The first 7 rows are patterns. Each new row is the sum of 2 different patterns, raised or lowered, with some noise. Before adding, each is slid sideways (what falls off one end comes back at the other) and multiplied by a number that may be negative. Names go in the order of the patterns.
Known rows, each followed by the names of its patterns:
[-1.21  0.21  0.05  0.87  0.50 -3.17  1.88 -0.99  0.24  0.85 -0.59  0.97
 -0.60 -0.23 -3.23 -3.39  1.26  1.95 -0.10  0.41 -0.41 -0.12  0.01 -1.22
  0.41 -0.73  1.92  0.51 -0.11  1.50  3.61  0.69  0.15  0.93 -0.25 -0.15
 -1.61 -1.44 -3.61  0.43 -2.47  0.37  2.31  0.51 -1.72  3.61]  (4)
[-1.01 -0.50  0.81  0.09 -3.61 -1.08 -1.69 -0.51  1.04  0.05 -2.14 -3.28
  1.76  0.75 -0.10 -0.21 -0.55  3.61 -3.61  1.56 -3.43  1.46 -0.70  0.02
 -1.42  3.61 -0.26  0.10  1.62 -0.27 -0.69 -0.25 -3.61 -0.34 -0.54 -0.04
  0.13  0.12 -0.42  1.47 -2.21  0.31 -1.01 -1.31  3.61 -0.52]  (1)
[-1.09  0.44  0.61  1.15 -0.06  1.25 -0.31  1.49 -0.35  0.83  0.02  0.06
 -0.35  0.03 -1.09  0.04 -0.98  1.97 -0.94  2.38  0.75  2.09  1.70  0.66
  1.28 -0.40  0.25 -0.10  0.13 -0.04  0.28  0.98  0.88 -0.48  0.31 -1.61
  0.46 -2.50 -1.06  0.22  0.78  0.75  3.61 -0.29  1.46  0.60]  (0)
[ 0.77 -1.60 -1.54 -0.70  0.47 -1.39 -1.16  3.61 -0.32 -0.11  0.29 -0.01
 -0.67  2.58 -0.01 -0.16  0.64 -0.64  0.57  0.60  1.51  1.55 -1.54 -1.41
  0.27  0.49 -0.84  0.26 -0.66 -1.49  0.04  0.59  0.00  0.62  0.71 -3.61
 -0.91  0.52  3.32 -0.16  0.12  0.10 -0.08  0.75 -1.68 -0.10]  (3)
[ 0.34 -1.29 -0.13 -1.02 -0.03  0.31 -0.87 -0.22 -2.19  2.25 -0.32  0.15
 -2.24  0.53  0.21  0.11 -0.15 -0.21  0.15 -1.41  0.41 -1.97 -1.69 -0.53
  2.36  0.67 -0.01  1.64  1.98 -3.61  1.40  0.07 -0.09  0.65  3.61 -0.44
  1.03 -3.26 -0.99 -0.21  1.18 -0.55 -1.42 -0.97 -0.07 -0.38]  (2)
[-1.25 -2.13  2.60 -0.23 -1.15 -0.49  0.08 -0.59 -0.43 -0.18 -2.45 -2.13
  0.13 -0.90 -2.43 -1.22  2.57 -0.89  0.97 -0.23 -0.23  0.56  0.77  0.00
 -0.19 -2.34 -0.85  1.98  0.57  0.30  2.55  0.01 -2.27  2.75  0.50 -2.14
 -0.17 -1.26  0.16  0.37 -0.96  0.01 -0.27  0.00  1.10 -0.33]  (6)
[-0.66 -0.08  0.95  1.05  0.21  0.74  2.37 -0.11 -2.41 -2.65 -1.20 -0.26
 -0.36 -3.61  1.13  0.03  0.75  0.16  0.06  0.91 -0.12 -0.21  0.69  0.50
  1.81  1.91 -0.02 -1.11  0.05 -0.97 -0.42  2.47  2.25 -3.61 -1.65 -0.35
 -0.79 -0.55 -0.76  1.01  1.63  2.31  0.27 -1.79 -0.24 -0.49]  (5)

New rows, each followed by the names of its patterns:
[ 1.44 -0.06  0.48  0.57  0.84 -0.77 -1.02 -1.30  0.17  1.95  0.88  0.37
  2.51  0.45 -2.08  2.82  0.45 -0.97  0.30 -0.73  0.84  1.78 -0.31  0.44
  0.47  0.31  1.18 -0.40 -1.34 -2.75  2.69 -0.71 -0.55  0.60  0.50 -0.75
  1.19 -0.30 -1.68 -1.53  0.74 -0.33 -2.87  0.02  2.18 -0.44]  (4) (6)
[-2.99 -2.26 -5.19 -1.71 -1.20 -1.97 -2.95 -3.28  0.41 -3.30 -1.11 -2.60
 -2.94 -1.96 -2.58 -1.81 -1.75  0.36  0.29 -3.07 -3.74 -1.30 -3.66 -1.85
 -2.24 -1.44 -1.55 -2.63 -1.77 -3.74 -2.67 -2.29 -2.90 -5.49 -2.22 -1.74
 -2.90 -3.17 -2.50 -1.00 -1.79 -0.22 -1.23 -0.92 -2.69 -4.21]  (4) (2)
[-2.88 -2.30  0.42 -2.00 -1.81 -2.15 -2.44 -2.75 -2.55 -3.28 -1.37 -3.45
 -1.68 -0.72 -3.30 -1.63 -1.70 -1.91 -1.45 -2.83 -0.33 -2.09 -1.43 -2.07
 -3.29 -2.35 -1.15 -0.85 -3.52 -3.52 -2.99 -2.16 -1.48 -4.47  0.12 -2.99
 -1.38 -4.11 -0.40 -1.74 -1.42 -3.94 -2.02 -2.20 -3.61 -2.81]  (1) (5)
[-0.99 -0.53 -0.52 -0.13  0.36 -3.90  1.51 -1.02  0.88 -0.55 -0.31 -0.68
 -0.66 -3.25  0.84  0.68 -1.38 -0.62  0.56 -0.34  1.92  0.96 -0.08 -0.76
 -0.30 -0.68 -0.67  1.45  1.39 -0.91 -2.14  0.46 -2.31 -0.30  0.28 -0.51
  0.43 -0.32  0.97  1.36  1.59  0.38 -1.12  0.65  1.66 -1.24]  (1) (3)
[ 1.44 -0.97 -4.10 -5.14  1.16  0.25 -1.09 -1.44 -1.44 -1.89 -1.95 -3.50
 -3.25 -2.49 -1.06 -1.34 -1.73  0.20 -4.05 -2.76 -3.25 -0.45 -3.32 -4.35
 -2.22 -0.19  0.17 -1.39 -0.83 -2.34  2.52 -1.64 -1.65 -4.80 -3.03 -2.22
 -4.37 -3.80  1.10 -4.08 -2.69 -3.52 -4.30 -5.37 -1.02 -3.13]  (2) (5)
[-0.20 -0.90 -2.41  0.36  2.24  3.14  1.15  1.02  0.82  3.38 -1.34 -0.16
 -1.75  0.04 -0.34 -0.95  0.47  0.23 -0.70 -0.73 -1.59 -2.09  0.22  0.71
  0.13  0.65  0.51 -2.26 -1.90  3.46  1.92  0.37  1.17 -0.09  1.04 -1.64
 -1.70 -2.87 -0.67  1.52 -0.11  0.63  0.63  0.21 -0.89 -1.01]  (0) (5)
[ 1.01  1.71  0.64  0.10  1.16  0.09  0.72 -0.34 -0.59  0.71  1.63  0.87
  2.34  1.56 -1.50 -0.77  3.15  1.19  1.18  2.22  0.38  1.32  1.06 -0.08
 -0.20  0.72  1.95  1.35  1.32  1.54  1.01 -0.13  0.27  1.08  0.98 -1.52
  1.14  2.86  2.81  1.79  1.20  1.27  3.35  0.91  1.66  0.45]  (6) (5)
[-0.50  2.33 -0.40  5.18  3.02  2.39  1.23  2.38  4.34  3.16  1.95  3.45
  2.67  3.73  2.09  3.76  2.77  0.09  3.19  2.49  3.90  0.29  2.88  0.74
  4.29  1.90  1.83  2.53  2.05  1.97  1.34  2.69  2.58  4.72  3.61  2.44
  0.69  1.53  2.61  1.50  0.43  5.07  0.95  1.83  1.98  3.47]  (3) (2)
[-0.51 -2.84 -0.44 -1.51  0.78 -1.56 -2.53 -2.45  0.58 -0.38 -1.28  0.20
 -1.35  0.51 -0.52 -1.65 -4.02 -1.76 -0.46 -2.36 -2.49  1.62 -2.20 -1.73
 -1.80 -1.78 -4.32 -2.07 -1.99  2.17  0.64 -0.49 -2.00 -0.70  1.49 -1.16
 -1.21 -1.42 -1.68 -0.31 -1.49 -0.58 -1.13 -1.84 -0.76 -1.90]  (2) (5)
[-1.70 -0.07  2.23 -0.71 -0.69 -1.65 -1.81  0.91 -1.92 -0.94 -0.03 -2.24
 -2.08 -1.86 -0.97 -3.00 -2.26  3.07 -1.17 -0.90 -0.41 -0.86 -1.92  1.26
 -1.05 -1.30 -1.22 -1.59  0.44  0.60  0.89  0.61 -2.34 -1.07 -0.92 -0.44
 -2.02 -0.75 -1.51 -2.68 -0.86 -0.35 -1.15 -0.47 -0.93 -4.97]  (3) (5)
[ 1.07  0.76  1.41  1.33  0.81  1.03  0.96  2.20  2.01  1.75  2.15  3.96
  0.76  3.10  2.04  1.54  0.05  0.77  0.72 -0.99  1.79 -0.33  1.91  2.31
  2.14 -0.77  3.07  0.27  3.30  2.06  2.11  2.87  0.57  0.68  1.58  1.70
  2.11  1.44  4.43  0.91  2.12 -2.82 -1.48  2.34  3.68  1.23]  (4) (2)
[-3.58 -0.99 -1.07 -2.37 -1.95 -2.22 -2.58 -2.76 -2.53 -2.41 -3.87 -1.53
 -1.74 -1.94 -2.22 -2.11 -2.67 -2.81 -1.28 -1.71 -3.48 -1.94 -0.24 -0.77
 -3.15 -1.89 -2.81 -0.85 -2.74 -2.67 -3.12 -2.52 -2.38 -1.67 -1.96 -3.38
 -2.96 -2.81 -4.59 -3.33 -1.28 -3.37 -2.72 -0.98 -2.19 -2.78]  (6) (5)
[ 0.75  0.91  0.24  0.70  1.80  2.71 -0.45  0.14  1.25  1.24  0.86 -1.26
  3.44 -0.04  1.60 -0.13  0.70  0.56  1.43 -1.78  0.33  0.56 -0.45  1.26
  1.14 -0.12  2.61  0.58  0.10  0.49  1.12 -0.36  0.53  0.26  1.87  0.73
  1.17  1.22 -1.33  0.75  1.19  0.86 -0.35  0.61  3.02  1.80]  (1) (6)
[ 4.96  1.57  2.24  1.28  4.23  2.31  1.12  3.07  2.53  0.79  1.00 -0.49
  2.09  0.87  1.40  4.19  2.08  1.88  3.12  0.65  1.92  3.00  1.24  4.15
  2.15  1.05  2.13  2.97  2.98  0.79  0.56  0.13  2.00  2.99  1.65  1.02
 -0.32  2.44  2.57  2.31  2.01  2.16  4.67 -2.16  2.59  0.37]  (1) (3)
[-0.03 -0.11  1.27  3.17  1.89  2.04  2.49  3.30 -2.27  2.20  1.47  0.55
  0.09  3.78  0.98  1.58 -0.99  0.75  2.08  2.91  2.74  0.08  1.86  1.12
 -0.03  1.25  1.37 -0.55  1.19  1.28  1.54  0.39  0.98  1.31  2.06  1.61
  1.39 -0.77  2.03  1.05  1.76  1.44  2.81  3.19 -0.33  0.83]  (4) (2)
[ 6.50  2.36  1.15  2.18  1.91  1.82  1.34 -0.23 -0.84  1.68  0.33  2.95
  3.45  2.50 -1.25  7.46  1.01  2.72  0.19  3.49  2.96 -0.17  3.69  1.27
  2.64  1.67  2.29  1.14  0.14  1.57  1.92  0.23  3.30  5.51  4.16 -0.93
  3.41  2.35  2.29  1.97  6.32  1.30  4.94 -0.51  1.28  3.42]  (4) (2)
[ 2.34  1.48  0.79  1.01 -1.11  1.60 -0.75  0.20  1.66  2.21 -0.03  3.97
  1.15  4.32  1.74  0.09  1.60  1.73  2.69  0.19  2.25  1.28  1.58  0.02
  1.60  1.44  0.47  0.21  3.09  0.15  1.18  0.36  2.95  0.00  4.71  1.77
  2.97  3.04  1.42  2.64  1.06  2.22  1.94  0.33  0.38  1.57]  (0) (3)
